The groups are shells around one centre, one inside the other: the same stretched ball of 6 dimensions in 8 sizes.
Known rows, each followed by its group:
[ 27 -13 -22 -27 -33  35   5  18  43   3  48   4   1  -7  18 -15] => Q_914
[ 10 -30   9 -17 -10  33   7 -22  20  20  20   8  -8 -11  24 -14] => Q_722
[ 48  -7 -59 -57 -56  45   1  53  75 -20  66  -5  -3 -10   7 -15] => Q_872
[ 16 -27 -22 -27 -32  40  -2  17  30   2  37   3 -10  -9  20 -18] => Q_316
[ 33 -46  19  42  -5   8  20 -51   3   5  23  13 -34  31  42 -48] => Q_872
[ 22 -18 -18 -10 -20   5  11  -7  31   8  44   7 -11   4   2 -13] => Q_420
[-48 -53  41  -1  11  22 -12 -36 -36  52 -16   9 -16 -23  21   7] => Q_621
[-15 -54  -5 -23 -31  27 -20  23   3  15   3  -8 -32 -17  16   9] => Q_558
[  0 -30   8  12 -17   1  -1  -2   4  23  25   3 -15   4  15   1] => Q_316
[  7 -47  15  -7  -2  30   9 -43   6  17   8  10 -24  -5  27 -26] => Q_722
[  6 -27   4   9 -33  19  -8  29  12  17  29  -3  -9   1  32   1] => Q_762
[ -3 -38  -8 -15 -15  22  -1 -11   7  14  22   7 -20  -6  10 -14] => Q_722
[  1 -35 -17   4 -15  -6   4 -15   3  10  34  10 -26  11  -4 -17] => Q_558
[-19 -68  33   5   7  15  -2 -51 -23  30 -20   5 -42  -7  24  -9] => Q_872
[ -6 -37  11  -5   7  12  11 -51  -2  27  15  16 -17  -5   7 -19] => Q_914
[ 14 -25 -20 -38  -4  25  16 -39  30  10  34  16 -11 -11  -5 -26] => Q_558
[-32 -38  12 -41 -17  27 -20  16   4  40  -3  -7 -10 -39   6  36] => Q_420
[ -9 -42  20 -35  -9  47  -6 -13  11  30  -2   1 -11 -31  28   3] => Q_914
[-41 -61  36 -17  10   9  -9 -42 -22  47 -26   1 -31 -28   5  22] => Q_872
[ -4 -46  27  20  17  -5  17 -74 -14  30   6  18 -28   8  11 -23] => Q_872
[ 10 -34  -2 -21  -2  29  13 -41  17  14  23  14 -15  -8  12 -27] => Q_316
[ 29 -20 -27 -39 -43  25  -2  37  54   1  39 -10 -12 -13   9   8] => Q_872
[ 12 -48  16  37 -14  -3   5 -22  -6  12  17   5 -35  23  31 -21] => Q_420
[ 30 -11 -55 -55 -49  47  -3  45  58 -12  60   1  -1 -14   5 -16] => Q_621
[ 19 -36 -35 -14 -31   4   3   5  26  -7  39   2 -33   9  -3 -18] => Q_914
[-17 -51  -3 -37 -25  26 -18  14   8  20  -1  -8 -29 -26   8  18] => Q_762
[ 59 -35 -13  20  -7   4  36 -63  33 -15  44  18 -36  36  21 -65] => Q_621
[ 48 -28 -28 -25 -32  46  13  -3  49 -16  46   7 -18   4  28 -45] => Q_420
[-16 -53  17   9 -28  24 -20  21 -12  23   1  -6 -28  -5  38   6] => Q_914
[ 29 -28 -14  19 -20  14  14 -17  15  -3  48  15 -19  24  24 -45] => Q_558
[ 25 -18 -13   7 -33  12   4  18  28   5  48   3  -9  12  22 -14] => Q_762
[ 50 -34 -39 -39 -24  44  19 -25  52 -22  43  11 -28   2  14 -54] => Q_621
[-45 -51  30 -35  -5  35 -21  -4 -14  49 -20  -4 -14 -43  16  31] => Q_762
[ 22 -43  12 -14   0  49  16 -54  17  10  15  16 -19  -5  37 -47] => Q_621
[ -1 -24 -20 -50 -33  42 -12  32  33  15  28  -4  -3 -29   9  10] => Q_420
[  9 -44  15  -1  -8  13   6 -30  10  19   8   3 -28  -2  21  -9] => Q_722
[ 22 -31 -19  -9 -39  36  -4  26  26  -3  38   0 -17   3  31 -22] => Q_420
[ 13 -34  15   4 -12  17   7 -20  13  19  19   4 -16   1  27 -11] => Q_316
[ 16 -44  -3   9 -21  -2   4  -9  13   7  20  -1 -36  11  14  -9] => Q_316
[ 23 -49   7  12 -16  23   8 -25  10   3  18   6 -34  13  37 -35] => Q_316
[ 35 -23  -5  10 -37  24   3  21  32   1  42  -1 -12  12  38 -19] => Q_872
[-20 -47  33  11   5   6  -1 -37 -18  39  -3   7 -21  -7  19   2] => Q_722
[  4 -36   4 -11   1  13  12 -44   9  20  18  13 -19  -4   6 -18] => Q_722
[-40 -48  20 -37 -22  41 -29  28  -6  41 -13 -10 -12 -42  22  36] => Q_558
[-26 -44  25  14 -16   3 -15   8 -17  37   2  -3 -20  -7  22  19] => Q_722
[ 51 -29 -26  14 -40  23  10  11  36 -19  54   5 -25  28  36 -47] => Q_762
[ -8 -57  23  -6   6  15   5 -54  -8  26  -7   8 -35  -8  16 -13] => Q_914
[-33 -32  17 -15 -10  17 -14   5  -8  43   8   2  -3 -25  10  23] => Q_914
[-27 -44  31 -30  13  31   0 -49  -6  45 -11   9 -11 -33  11   6] => Q_558
[ 18 -39   8  17  12   5  26 -76   2  12  26  23 -26  18  14 -48] => Q_621
[ 32 -25 -10  12 -20   5  15 -15  25   2  43   8 -19  19  17 -28] => Q_316
[-22 -59  58  25   1  12  -8 -30 -26  45 -22  -1 -27  -8  43  11] => Q_621
[ 11 -31 -26 -14 -16  -4   8 -16  20   5  36   8 -26   5 -13 -14] => Q_762
[ 35 -17 -28 -50 -24  30  13  -5  59   0  40   2 -10 -15   0 -11] => Q_558
[ 18 -15 -37 -27 -42  21  -4  39  39   0  52  -1  -6  -5   4  -4] => Q_420
[-14 -27  16 -13 -19  29 -11  14   6  34  15   0   0 -21  25  14] => Q_762

New rows. What belongs after each?
[ -6 -44  13  -8 -27  23 -14  18   7  23   5  -8 -22 -13  29  13] => Q_722
[-37 -39  -7 -31 -28   4 -26  37  -1  33   8 -10 -18 -28 -10  42] => Q_558
[-28 -43  16  -7  13   3   3 -51 -18  38   4  15 -19 -12  -4  -4] => Q_621
[ 36 -27 -38 -45 -23  25  15 -15  51  -9  41   6 -23  -6  -5 -26] => Q_914
[ 38 -19 -19  -5 -27  14  14  -1  40  -2  48   5 -14  11  15 -24] => Q_316
[-28 -47   2 -21 -28  20 -24  29  -4  27   3  -8 -22 -22  12  24] => Q_316
[-22 -43  28   1 -12   4 -12   0  -7  39  -4  -6 -20 -15  17  27] => Q_914
[-28 -43  -9   7 -29 -12 -20  28 -15  23  18  -4 -28   1  -3  20] => Q_621
[ 23 -42 -21 -24 -21  21   7 -16  29  -3  26   3 -33   0   8 -23] => Q_316
[ 14 -47  28  38   2  -4  15 -54  -7  19  11  11 -33  21  30 -28] => Q_558
[ 28 -22 -41   9 -52  -2  -5  49  31 -12  59  -4 -23  22   9 -12] => Q_872
[ 47 -13 -35 -19 -53  43   1  47  55 -15  60  -2  -4   4  32 -25] => Q_621
[  3 -32   0   3  -5   3   9 -31   5  19  27  12 -18   5   5 -18] => Q_316
[ 58  -7 -41 -19 -33  33  21   0  60 -18  70  12  -4  14  17 -48] => Q_558
[ 31 -41 -24  20 -52   7  -7  42  22 -14  40  -8 -38  26  30 -18] => Q_621
[ 54  -6 -50 -35 -29  30  23  -7  63 -18  70  13  -5   6   1 -45] => Q_558
[-16 -39  18   9 -19  20 -12   8 -10  29  11   1 -14  -6  30   3] => Q_316
[-10 -40  -8  -7 -17  -1  -5  -4   2  18  19   2 -26  -2  -2   3] => Q_722
[-12 -56  24  51  -9 -16  -4 -22 -31  24   7   5 -40  24  26 -11] => Q_872
[-23 -45  30   9  -9  19 -11  -8 -17  37   0   2 -16 -10  30   6] => Q_722
[-26 -38  35  -2  -5  23 -10  -9 -11  44  -1   2  -7 -21  27  16] => Q_914
[  8 -38 -20 -12 -24   2   0   0  18   5  27   0 -31   2  -1  -6] => Q_722
[ 18 -47   3  16 -27  14   0  -1   9   4  20  -1 -34  14  34 -20] => Q_722
[ 20 -16 -18 -62 -19  40   8  -5  53  12  31   2   0 -30   1   0] => Q_621
[ 15 -20 -19  -9 -26  19   3   9  24   7  45   7  -7   2  12 -15] => Q_316
[  1 -37  -4 -32 -34  42 -14  30  23  15  15  -7 -14 -22  26   8] => Q_316
[ 35 -26 -42 -24 -30  24  11  -2  40 -14  52   9 -21   8   5 -37] => Q_420
[-22 -56  41  30   6  11  -2 -43 -32  36  -7  10 -28   3  35 -13] => Q_762
[-23 -31   5  -7 -30   1 -20  38   2  33  15 -10 -12 -15   6  37] => Q_762
[-33 -65  52  26  -6  25 -18 -14 -37  42 -22  -1 -29  -9  51   5] => Q_621
[-20 -47  -4 -50 -31  33 -23  32  16  24  -2 -14 -22 -37   8  32] => Q_872
[ 10 -40  15  25 -13   9   5 -20  -1  16  21   7 -23  14  31 -22] => Q_722
[ 12 -32  18  -4   2  24  14 -45  13  24  18  13 -10  -5  24 -21] => Q_914
[  6 -46 -11 -22 -27  22  -6   5  19   6  15  -4 -32  -8  13  -4] => Q_722
[ 31 -47 -26  21 -39   2   1  12  16 -16  39   0 -45  30  22 -33] => Q_621
[-32 -57  25  24  -5 -12 -11 -18 -31  35  -5   1 -36   2  11  11] => Q_914
[ 31 -26 -30 -44 -45  39  -3  35  54  -6  37  -8 -15 -14  17  -4] => Q_914
[ 11 -25 -33  -7 -61  15 -20  76  27  -2  46 -12 -16   4  17   9] => Q_621
[  4 -57  25  11 -11  24   0 -26  -3  17  -1   2 -35   2  39 -17] => Q_420
[ 40 -21 -47 -37 -24  32  17 -15  49 -16  55  13 -17   3   0 -45] => Q_558
[ -7 -35 -13 -43 -26  23 -11  17  23  18  16  -5 -17 -26  -1  17] => Q_722
[-23 -56  40 -19  15  40   1 -59 -15  41 -18  11 -20 -27  28  -9] => Q_621
[ 49 -18 -50 -10 -40  21  13  12  47 -23  68   9 -18  21  12 -46] => Q_762
[ 31 -42  15  22 -13  13  14 -31  15   7  20   5 -30  17  38 -31] => Q_762
[-25 -25 -17 -34 -22   4 -13  20  10  28  24  -1  -8 -23 -18  27] => Q_872
[-28 -66  43  11  -7  19 -16 -15 -26  38 -24  -5 -35 -13  37  12] => Q_762
[  9 -55  22  -7 -18  44  -4 -12   9  15  -2  -2 -29 -10  47 -15] => Q_872
[ 18 -17  -8 -22 -24  30   4   7  34  14  38   4   0 -10  18  -7] => Q_914
[ 50 -35 -15  23 -33  26  13  -4  27 -17  47   8 -28  31  44 -55] => Q_872
[ 24 -18 -39 -53 -44  28  -4  40  56  -1  43  -8 -10 -18  -1   8] => Q_762
[ 11 -40 -14 -18 -12  22   8 -27  16   5  25  10 -26  -1   8 -27] => Q_316
[ 21 -48  -4   3   1   5  20 -61  10   3  21  15 -39  14   9 -41] => Q_558
[ 12 -39 -37 -28 -37   9  -6  20  28  -4  32  -4 -34  -2  -6  -3] => Q_558
[ 44 -36 -14  10 -27   4  15 -12  34  -9  37   1 -34  22  21 -29] => Q_762
[ 56 -13 -45 -27 -59  33   3  52  68 -22  62  -8 -12   6  23 -18] => Q_621
[-61 -60  51 -18  -8  29 -33  10 -31  60 -37 -11 -18 -44  28  50] => Q_621
[ -9 -50  19  22 -34   8 -20  33  -8  22   5 -12 -30   3  37  16] => Q_558
[ 30 -42  15  32   0  -6  24 -58   9   9  22  12 -35  26  24 -36] => Q_621
[-16 -39  -9 -40 -11  22  -5 -12  10  23  12   4 -19 -24  -5   4] => Q_914
[ 11 -29  24  17  -6   9  10 -26   8  26  20   7 -11   5  28 -10] => Q_621
[-11 -37  17 -17 -18  43 -11   7   5  28   9   1  -6 -22  34   2] => Q_914
